The rows come from 7 hidden closed curves, with some noise, and rows from the same curve form a group. Each curve winds through 8 dimensions. The rows are also pushed far along 6 directions, which tell nothing about the answers.
In the rows, zero is written as 128.
Some rows, each with its group after it:
[168 138 139 143 125 160 117 167 152 112 136 111 122  77 151 120 114 129
 106]	Q601
[149  94 134  94 109 131  80 108 205 137  78  75 106  99 183  81 150 116
 109]	Q601
[109 138 130 157 121 137 128 145 127 111 120 104 116 119 156 130 138 163
 133]	Q601
[172 119 144 121  95 151 126 167 168  83 110 127 143  88 127 112 152 123
 108]	Q212
[ 91 143 141 180 156 114 133 128  77 101  87 131 121 134 114 138 146 138
 163]	Q679
[155 129  90  87 128  81 141 123  95 143 170 214 198 174  33 183 129 137
 127]	Q513
[ 89 105  68 116 121 117 144  87 122 180 188 120 125 173 135  99 111 198
 144]	Q513
[ 85 141 130 153 131 121 115 104 120 143 123  90 106 145 186  91  81 162
 172]	Q513
[ 94 104  96 151 165 141 106 141 117  91 125 100 154 115  91  96 143 165
 136]	Q513
[136 128 117 151 132 109 100 114 116 124  84 125 147 104 108 135 135 125
 143]	Q601
[ 79 138 105 128 186 112 152 116  95 156 164 151 120 194  99 133 130 148
 131]	Q212
[138 168 154 162 126 126 126 138 118 123 119 146 128 132 139 146  99 111
 143]	Q601
[109 141 130 140  73 156 107 125 129 120 145 101 138 100 151 143 108 142
 147]	Q679
[123 142 129 125 167 111 133 124  92 127 118 135 149 140  98 148 103  96
 142]	Q513
[130 121 126 113 116 109  87 112 144 123  98 129 144 115 125 109 121 120
 123]	Q822
[143 140 124  92  79 122 124 154 104 103 178 183 184 114  75 159 111 155
 126]	Q601
[158 129 134 125 153 124 112 158 148 127 108 131 128 105 132 132 114 117
  99]	Q601
[173 117 146 134  90 170 122 154 172  86 133 106 129  84 152  89 142 128
 125]	Q17
[173 110 108  46  60 101 172  72 173 189 153 155 128 170 145 101 101  76
 108]	Q822
[104  86 112 157 131 175 121 131 165 105 144  90 105 112 136  62 170 160
 107]	Q404
[137 141 137 177 114 164 147 161  90  79 109 116 157  68  82 161 149 135
 170]	Q17
[125 143 145 177  95 192 101 168 144 107 190  84 124  78 182 115  85 199
 156]	Q17
[ 73 135 103 158 106 152 121 103 111 153 209  93 112 135 162  94  93 210
 160]	Q212
[109 117 127 125 155 111 124 101 137 158 153 124  77 170 181  75 115 152
 115]	Q513
[125 121 114 113 151 143 100 161 117  89 173 141 152 116  90 131 146 143
  88]	Q513
[131 129 138 131 158  83 146  81 129 179  84 136 113 183 140 138 122 101
 165]	Q404
[125 119  81 148 138 157 121 147 123 106 206 122 145 135 101 131 172 188
 110]	Q17
[183 144 168 117 128 161 147 163 165 130 126 106 101 110 179 162 129  81
 112]	Q679
[126 110 136 137 138 111 120 126 122  98  76 133 120 125 128 105 154 117
 127]	Q212
[154 120 139 139 165 118 153 159 110 100  84 157 125 121  89 162 179  94
 102]	Q822
[132 136 140 124  54 167 114 121 149 137 162  98 143  90 151 149 102 138
 155]	Q404
[128 127 120 140  95 151  87 141 151 122 133  92 140  77 151 129 105 150
 117]	Q822
[115 125 109 140 121 157 123 119 126 121 158 109 135 111 109 111 142 140
 134]	Q17
[129 135 123 117  69 163  98 150 111  80 203 134 168  80 104 124 116 165
 123]	Q513
[136 142 149 112 101 136 121 112 134 142 101  83 114  90 178 116  84  95
 149]	Q822
[106  97 108 172 175 158  92 148 144 114 119  89 134  95 101 113 161 179
 131]	Q822
[119 117 113 102  82 140 131 112 150 145 161 107 116 123 163 105 108 130
 103]	Q513
[112 112 116 138 132 105 120 116 136 120  97 128 111 148 136 116 181 152
 115]	Q212
[ 97 127 135 163  87 138 111 133 111  98  90  88 111  68 164 103 124 166
 142]	Q513
[133 128 119  58  37  67 126  69 110 148 125 191 157 154 109 131 111 108
 136]	Q679
[165 110 164 100  76 168 108 123 192 138 118 111 110  67 149  95 128  97
 113]	Q679
[108 139 158 186 160 176 100 149 138 127 148 104  96  99 148 121 124 150
 131]	Q679
[179 152 162 138 212 128 153 173 104 117 129 177 116 139  89 185 151  58
  88]	Q822
[111  98  84 113 109 140 128 101 146 156 176 114 151 141 102 121 138 167
 137]	Q822
[108 102 106 145 141 129 142 121 131 132  98  91 100 122 151 106 152 141
 119]	Q679
[147 115 117 103  87 145 113 128 131  93 151 111 153  89 123  95 122 127
 125]	Q404
[ 95 137 139 168 141 116 134 119  96 116  54 111 113 122 136 142 138 102
 149]	Q679
[168 141 190 149 159 170 111 173 179 115 123 154  96 112 133 137 160  89
  99]	Q679
[105 123 108 168 123 158 115 140 124 112 148 115 140 102 108 120 126 151
 120]	Q513
[ 57  53  43 137 153  73 114  67 126 149  78  60 104 157 165  40 154 211
 125]	Q404
[127 114 121 140 197 144 110 153 145 144 144 121 102 123 123 132 144 136
  78]	Q679
[133 106 123 140 155 150  93 150 152  86 120 134 153 110  71 117 178 118
  94]	Q17
[ 93 129  86  61  55  51 149  41  98 183 158 176 154 207 123 106  87 160
 169]	Q212
[124 123 141 146 156 150  98 147 115 106 104 128 149  81  70 156 154 116
 130]	Q404
[ 80 126 122 147 147 128 120 104  99 122 110 110 106 126 129  98 134 120
 131]	Q212
[138 127 142 113 133 152 105 135 173 163 145 111 109 114 156 132 112 123
 109]	Q679
[ 94 129 121 116  60 103  97  97 101 119 109 127 148 105 132 124 114 164
 159]	Q679
[122 135 151 129 121 118 118 120 126 110  72 112 105 116 168 104 122  95
 131]	Q679
[173 149 121  85 111 121 150 110 151 184 211 175 133 180 141 125  72 112
 122]	Q822
[147 163 159 146 101 139 138 146  92  98 131 156 136 101 111 168 133 103
 138]	Q601
[120 130 171 148 165 137 127 149 114 111  65 128  98  96 122 139 148  89
 120]	Q404
[147 112 129 125 156 157 135 139 144 136 175 117 122 127 119 132 144 139
 121]	Q17
[142 113 142 151 185 112 110 138 130 128  73 129 106 108 124 120 143 116
 109]	Q601
[159 126 141 152 207 131 128 160 140 133  92 123 110 114 120 144 138  90
  93]	Q404
[151 149 138  84 125 114 134 111 147 163 211 190 116 207 142 130 119 122
 113]	Q212
[167 110 130  82 128  97 145 135 122 106 126 194 158 146  62 134 172 117
 112]	Q404
[162 131 137  80  60 162 100 135 156 114 203 137 160 107 126 137 126 144
 134]	Q17
[144 130 128 139 152 127 149 142 122 141 135 121 120 132 135 161 129 135
 126]	Q404
[162 138 148  72  79 115 173  81 171 206 181 143  98 198 195 126  94 120
 159]	Q679
[101 105 113 158 188 100 136 147 123  94  53 137 117 152  98 115 203 141
 103]	Q601
[162 152 143 102  50 108 123 107 140 134 138 168 145 136 137 151 116 101
 128]	Q601
[134 125 142 137 191 138 132 148 150 151 120 125 103 131 135 111 106 113
 110]	Q17
[155 161 154 115 140 147 108 132 164 157 200 131  92 166 206 116  80 115
 109]	Q17
[117 112  91 135 158 126 134 141 109 128 164 130 138 131  99 134 136 165
 105]	Q513
[133  99 137 110 124 134 134 128 180 117  83 110  99 136 159  88 173 105
 100]	Q212
[ 98 154 143 138 171 122 127 125  71 131 136 138 127 139 106 167 115 117
 154]	Q679
[111 127 113 122  47 122 142  79  89 113 130 138 170 118  90 121 124 126
 188]	Q17
[138 120 120  98  79  98 118 104 144 138 123 136 138 145 155 112 115 151
 141]	Q17
[134 121 119 127 111 111 120 110 134 142 104 133 125 118 138 111 103 108
 114]	Q822
[ 90  94  95 118 163 101 114 122 137 124  88 123 124 155 116 108 169 147
 102]	Q513
[123 124 131 146  88 117 100 116 125 113  57  65 131  66 174 103  98 145
 165]	Q404
[122 112 144 140 103 124 111 113 139 110  67 115 137 100 126  96 125 118
 155]	Q17
[131 191 150 152 134 145 143 138  98 134 163 138 132 140 136 166  67  85
 146]	Q822
[ 87  91  83 111  95 106 106  93  95  87  89 130 195 106  44  88 146 148
 164]	Q513
[164  96 117  68  97 148 123 118 182 141 171 130 137 118 122  89 131 117
  99]	Q601
[136 117  82 114  79 114 131  90 128 140 146 144 155 134  97 122 141 122
 113]	Q601
[155 138 152 126 142 136 167 155 119 114 105 130 127 119 113 172 158  97
 132]	Q212
[126 130 137 106  76 123 122  95 125 133 103 103 118  96 167  91  85 101
 143]	Q212
[168 132 145  96  97 135 128 155 121  81 112 144 151  83 105 141 148  93
 114]	Q679
[121  91 130  91 119 142 122  84 183 167 140  89  84 136 180  52 120 114
 113]	Q212
[105 121 127 122  79 135 108 110 126 130 154 104 147 105 137  99  93 190
 177]	Q212
[116 100  99 183 207 184  92 182 142  78 188 103 135 116  93 106 192 203
 104]	Q404
[182 111 129 107 132 125 124 152 184 130 148 147 114 145 151 117 164 146
  81]	Q212
[155 112 107  82  61 133 153 120 129 131 166 129 155 110 113 148 139 139
 130]	Q822
[ 32 156 119 174 166  91 138 109  18 111  86 129 125 149 102 159 120 134
 162]	Q513
[ 81 162 133 124 110 113 134 100  70 146 123 118 137 130 125 173  92 114
 167]	Q212
[164 145 130 111 159 177 167 171 156 147 252 148 101 180 148 169 148 125
  75]	Q822
[110 146 125 162 184  82 161 127  68 139  71 129 118 158 126 175 128 131
 161]	Q404
[176 100 173  97 132 165 122 170 165  77 102 136 124  79 103 122 196  86
  94]	Q404
[196 143 177 100  75 171 130 165 188 111 161 129 108 106 187 138 135  98
 103]	Q822
[137  90 123 132 104 162 115 110 171 114 120  96 115 100 138  71 162 120
 119]	Q17
[134 103 120  99  88 110  90 119 141 102  85  96 146  86 146 107 131 136
 123]	Q404
[ 88 109 128 127  96 117  98  87 143 146  77  86 110 116 171  94 117 143
 154]	Q513
[120 120 127 134 137 115 138 123 108 135 121 126 134 129 110 146 139 157
 157]	Q601
[127  99 107 145  76 171 115 154 167  93 148  77 131  72 159  73 131 190
 118]	Q212
[123 134  97 137 120 116 132 118 132 137 138 137 137 148 124 116 120 137
 117]	Q601
[117 141 117 150 153 109 138 146  88 136 122 132 143 125 114 160  91 152
 145]	Q17
[ 97  93 121 161 175 127 102 140 120 100  99 102 105 103 130  77 166 191
 124]	Q404
[144 162 149 123 126 120 129 116  97 126 130 132 126 133 141 160 115  88
 149]	Q17
[ 87 106  83 107 161  63 109  67 129 178 111 149 122 200 123  87 121 144
 120]	Q822
[121 155 108 165 186 117 138 167  67  87 138 182 162 143  45 177 147 107
  94]	Q822
[111 142 101 177 124 146 102 122 113 121 141 104 134 106 124 136 131 144
 128]	Q601

New rows. What belongs after each?
[163 118 123  73 166 118 124 155 136 107 172 189 154 163  71 144 163  96
  67]	Q513
[141 130 157 137 118 165 125 147 145 121 139 123 108  88 140 110 115 110
 112]	Q404
[122 131 120 117 175  98 136 125 112 147 127 156 126 178 108 169 156 123
 116]	Q822
[145 116 116 114 148 147  99 152 171 132 167 120 131 129 139 114 120 139
  88]	Q513
[113 139  76  99 116  51 160  77  79 178 154 183 164 210  96 153  93 152
 157]	Q404
[132  91 122  98  44 160  97 135 174  98 135  77 140  67 168  83 135 179
 131]	Q212
[154 119 111  91 110  99 149 125 111  99 150 213 175 174  53 141 163 102
 110]	Q212
[101 101 102 132 103 111 125  89  96 131  99  95 142  92 115  95 112 155
 166]	Q513
[ 85 132 115 123 169 116 144 118 108 134 149 167 139 194  75 138 151 124
 127]	Q212
[140 145 149  82 153  85 151 100 112 186 140 162 105 189 147 164 110 105
 143]	Q679
[176 144 162  95  84 128 112 125 122 131 123 114 153  78 136 175  95  94
 156]	Q404
[159 153 167 151 194 116 136 157  92  95  88 147 136 132  98 172 148  87
 151]	Q404
[ 84 123  89 127  50 154 131 111  74 104 190 124 193  89  52 142 129 193
 184]	Q679
[148 130 131 100  91 131 134 126 122 112 146 132 140 122 131 149 139 112
 123]	Q679
[152 140 158 138 153 150 153 157 119 106 120 134 116 122 125 155 142  76
 116]	Q212
[114 104 133 103  91  99 120  84 145 154  70 102 113 120 165  82 115 145
 166]	Q17
[ 77  80  66 173 202 121 103 140 100  83  85  97 140 112  74  97 183 155
  88]	Q404
[ 91 115 114 147 117 150 121 127 148 119 130  86  98 124 175  85 139 159
 115]	Q212
[126 115 140 104 150  99 151 118 107 116  86 149 108 143 116 114 162  96
 115]	Q513
[146 100 149  99 103 132 140 107 165 127  75 111 126 106 124  93 153  95
 146]	Q679
[132 166 133 171 151 130 166 170  79 107 131 143 137 129 118 168 103 130
 143]	Q212
[166 129 145  72  68 178 113 158 145  77 172 129 173  70  97 130 131  93
 114]	Q513
[100 114 137 180 147 132 114 141 130  96  71  91  97 100 159  88 139 147
 119]	Q404
[ 74 113 107 149 135 115 128 100 129 130 114 120  98 170 148  86 161 159
 127]	Q212
[ 86 124  78 126  99 127 126  96 124 144 195 120 133 169 147  95 103 168
 121]	Q679
[129 131 121 107 125 127 119 136 110 109 184 165 146 140  99 125 129 139
 106]	Q513
[ 99  89 117 123 144 127 100 116 122  94 105 132 147 115  74  84 164 133
 124]	Q212
[140 103 125 104  55 132 127 123 131  93 130 167 186  98  47 133 169 141
 146]	Q404
[107 157 160 193 176 136 129 154 101 136  78 105 106  93 134 157 109 142
 164]	Q679
[ 73 133 134 141 129  95 112 102  91 125  84 102 109 136 166 112 117 165
 169]	Q513
[152 128 133  99 143 124 112 130 141 136 155 118 118 132 164 116 100 120
 107]	Q17
[131 112 125 119 128 162 121 129 189 152 186 139 129 157 117 112 148 148
 115]	Q679
[141  95 151 109 139 163 121 138 177 133 145 105  81 116 167  92 162 141
 104]	Q404
[100 137 144 143 196 114 124 119 149 170 148 140  81 208 170 108 118 149
 127]	Q212
[161 117 127  87 136  80 150  75 156 173 103 138  98 191 165 114 151  86
 121]	Q17
[107 119 106 101  84  93 141 108  90 114 105 151 192 121  62 127 106 145
 172]	Q212
[112 105 136 125 133 107 139  94 162 159  88  96  54 164 219  75 145 134
 115]	Q822
[143 104 128 126 167 147 134 145 158 132 128 128 129 123  88 128 176 135
 117]	Q17
[176 114 166  78 124 138 114 108 198 180 134 136 103 136 154 128 128  81
 114]	Q404
[136 153 168 127  99 133 116 155  96  86 125 148 143  94 121 163 121 124
 141]	Q404
[126 119  95 131 159 144 140 152 134 108 178 145 126 152 106 101 158 141
  77]	Q822
[125 109 106 146 186 123 163 148  95 107  94 133 137 128  69 149 175 108
 114]	Q404
[166  89 122  68 103 125 140 126 159 123 150 127 120 123 143  94 151 128
  92]	Q404
[118 163 148 115 140  92 144  98 105 167 144 158 120 198 150 160  86 104
 156]	Q513
[158 111 138  81 123 112 124  93 190 195 150 159 117 178 137 127 130 114
 120]	Q404
[ 74 121  84 167 213 130 132 134 125 154 164  98  74 178 165 109 138 164
  74]	Q822
[201 151 159 105 184 122 153 147 175 191 162 171  77 185 181 155  96  58
  67]	Q822
[175 142 155 120 126 136 142 143 125 132 156 139 118 122 146 157 121 116
 128]	Q212
[113 115 109 110  93 106 155  82 142 155 120 125 112 161 149  87 128 128
 134]	Q212
[ 85 138  87 137  76 130  96 119  91 117 161 101 177  93 117 132  75 183
 157]	Q513
[133 154 128 194 227 147 142 172  90 115 164 139 110 155 113 178 148 127
 111]	Q17
[136 103 123  84 119  99 146 116 117 125  76 118 141 114 110 140 154 111
 135]	Q513
[121 161 125 118 119 148 131 133 127 143 209 155 143 159 106 165 123 132
 120]	Q212
[115 104 129  86  73  79 153  68 113 150  59 137 127 134 118 128 147  99
 153]	Q513
[137 116 124  87  61 133 105 102 152 138 150 120 165 108 109 140 134 147
 151]	Q17
[137 169 143 137 156 148 150 158 100 144 172 130 132 123 120 188  89 111
 132]	Q212
[ 78 117 116 133 120 114 102 122  99  96 113 123 139 126 115 118 151 172
 142]	Q513
[172 104 120 110 137 160 112 149 200 137 169 137 134 132 110 129 168 119
  74]	Q17
[115 146 136 119 144 108 141 104 134 162 132 150 111 183 131 138 131 106
 122]	Q212
[142 148 159 125  95 120 135 141  85  85 100 118 140  89 142 150 114 118
 160]	Q404
[151 161 135  73  41 113 130 104 116 132 199 191 169 161 112 152 102 124
 150]	Q212
[130 114 135 146  91 149 111 126 170 126 121 124 122 108 135 110 144 137
 117]	Q679
[ 71 114  69 163 136 134 129 118  72 107 153 108 169 127  71 144 148 183
 157]	Q404
[127 142 126  81  63 134 115 116 124 125 177 122 147 116 153 114  78 130
 133]	Q513
[118 163 145 171 141 154  90 164  78  69 122 113 167  69  84 185 137 123
 148]	Q17
[131 122  92 124 149 124 127 145  83  91 142 119 168 108  83 151 136 128
 116]	Q404
[155 137 158 154 107 158 122 153 144 115 130 116 109  89 165 132 119 131
 127]	Q822
[153 137 148 119  51 130  95 125 128  96 109 116 138  73 161 130 113 118
 131]	Q212
[136 124 130 116 107 117 135 120 137 114 113 125 128 136 144 107 137 123
 133]	Q679
[194 127 149  79  86 159 162 148 145 109 191 186 171 127  59 161 165 101
 132]	Q404
[123 119 121 102 168 115 133 153 110  85 142 200 156 172  39 160 202 104
  82]	Q513
[ 95 108  85 165 138 174  91 142 124 100 192 111 145 110  97 113 157 181
 108]	Q17
[ 74 135 134 154 140  95 116  99  60 102  57 122 127 123 113 134 137 112
 160]	Q679
[150 150 173 158  87 136 138 134 112 112  50 104 137  67 136 171 122 101
 191]	Q17
[111 108 119 118 117 122 106 126 125  71  62 148 165 103  53 113 180  74
  97]	Q212
[138 139 126 136 137 120 134 144 125 115 143 161 130 156 111 160 173 136
 109]	Q212
[ 95 134 123 155 142 128 129 126  95 110 127 139 149 132  86 126 120 130
 146]	Q212
[119 112 138 162 135 128 113 144 132  95  78 117 129 106 131 102 141 158
 148]	Q17
[185 133 149 117 215 108 167 150 133 152 151 187  97 194 119 161 160  90
  93]	Q212
[130 159 133 160 154 148 162 154 109 123 158 141 117 145 124 149 125 117
 121]	Q212
[155 116 114  96 138 110 157 148 121 118 123 171 146 138  82 149 154 102
  88]	Q404
[ 83  88  72 146 161  97 113 111  81  89 121 135 164 141  55  98 181 193
 142]	Q404
[ 49 117  95 146 121  97 112  88  84 130 106 113 132 148 121 121 134 171
 152]	Q212
[101 120 116 163 141 136 150 120 121 129 118 102  96 138 158  97 128 135
 126]	Q212
[112 101 109 110 105 118 136  99 101 117 114 127 169 108  61 121 149 133
 161]	Q17
[139 126 119 117 112  94 146 117  79 110 114 161 159 126  79 155 143 126
 148]	Q212
[ 76 156 124 172 175  98 120 121  81 123  96 130  99 159 152 119 108 127
 124]	Q822
[ 93  94  75 110  90 129 106 109 132  98 159 122 183 131  81  79 140 187
 144]	Q513
[122 152 140 165 143 130 125 124 134 174 170 127  79 154 197 122  82 167
 135]	Q513
[191 112 143 111 154 176 132 150 194 130 166 134 109 130 130 118 165  72
  74]	Q17
[116  97  93  85  85 123 105 107 109 107 165 142 178 108  70 105 139 164
 140]	Q513
[132 122 109 119 144 132 152 147  96 110 144 143 145 125  88 150 142 117
 111]	Q212
[116 109  93 128 111 143 122 104 142 143 184 109 143 146 127 105 131 179
 152]	Q404
[121 110 116 107  57 121 104 102 115  94 103 120 172  81 106  92 103 117
 147]	Q17
[143 173 137 112 118 119 167 133  66 136 158 139 153 132 114 213  89  93
 157]	Q679
[108 112  98 119  84 122 107 124  85 100 122 130 167  71  78 136 135 159
 132]	Q513
[155 127 151  90 144 138 150 126 178 188 184 168  88 188 153 140 134 109
  95]	Q404
[174 150 130  96  78 109 149 115 121 131 145 149 140 143 160 138  87  93
 134]	Q17
[141 148 117 104 140 108 184 108 103 190 181 146 113 187 146 167 101 132
 146]	Q822
[123 122 113 129 154 131 114 126 158 151 164 128 105 153 158  87 100 136
  88]	Q212
[160 157 175 117 106 141 152 150 132 109  89 134 149 101 112 161 105  57
 147]	Q212
[133 138 125 136  95 170 139 148 129 115 216 135 129 124 127 141 141 164
 118]	Q601
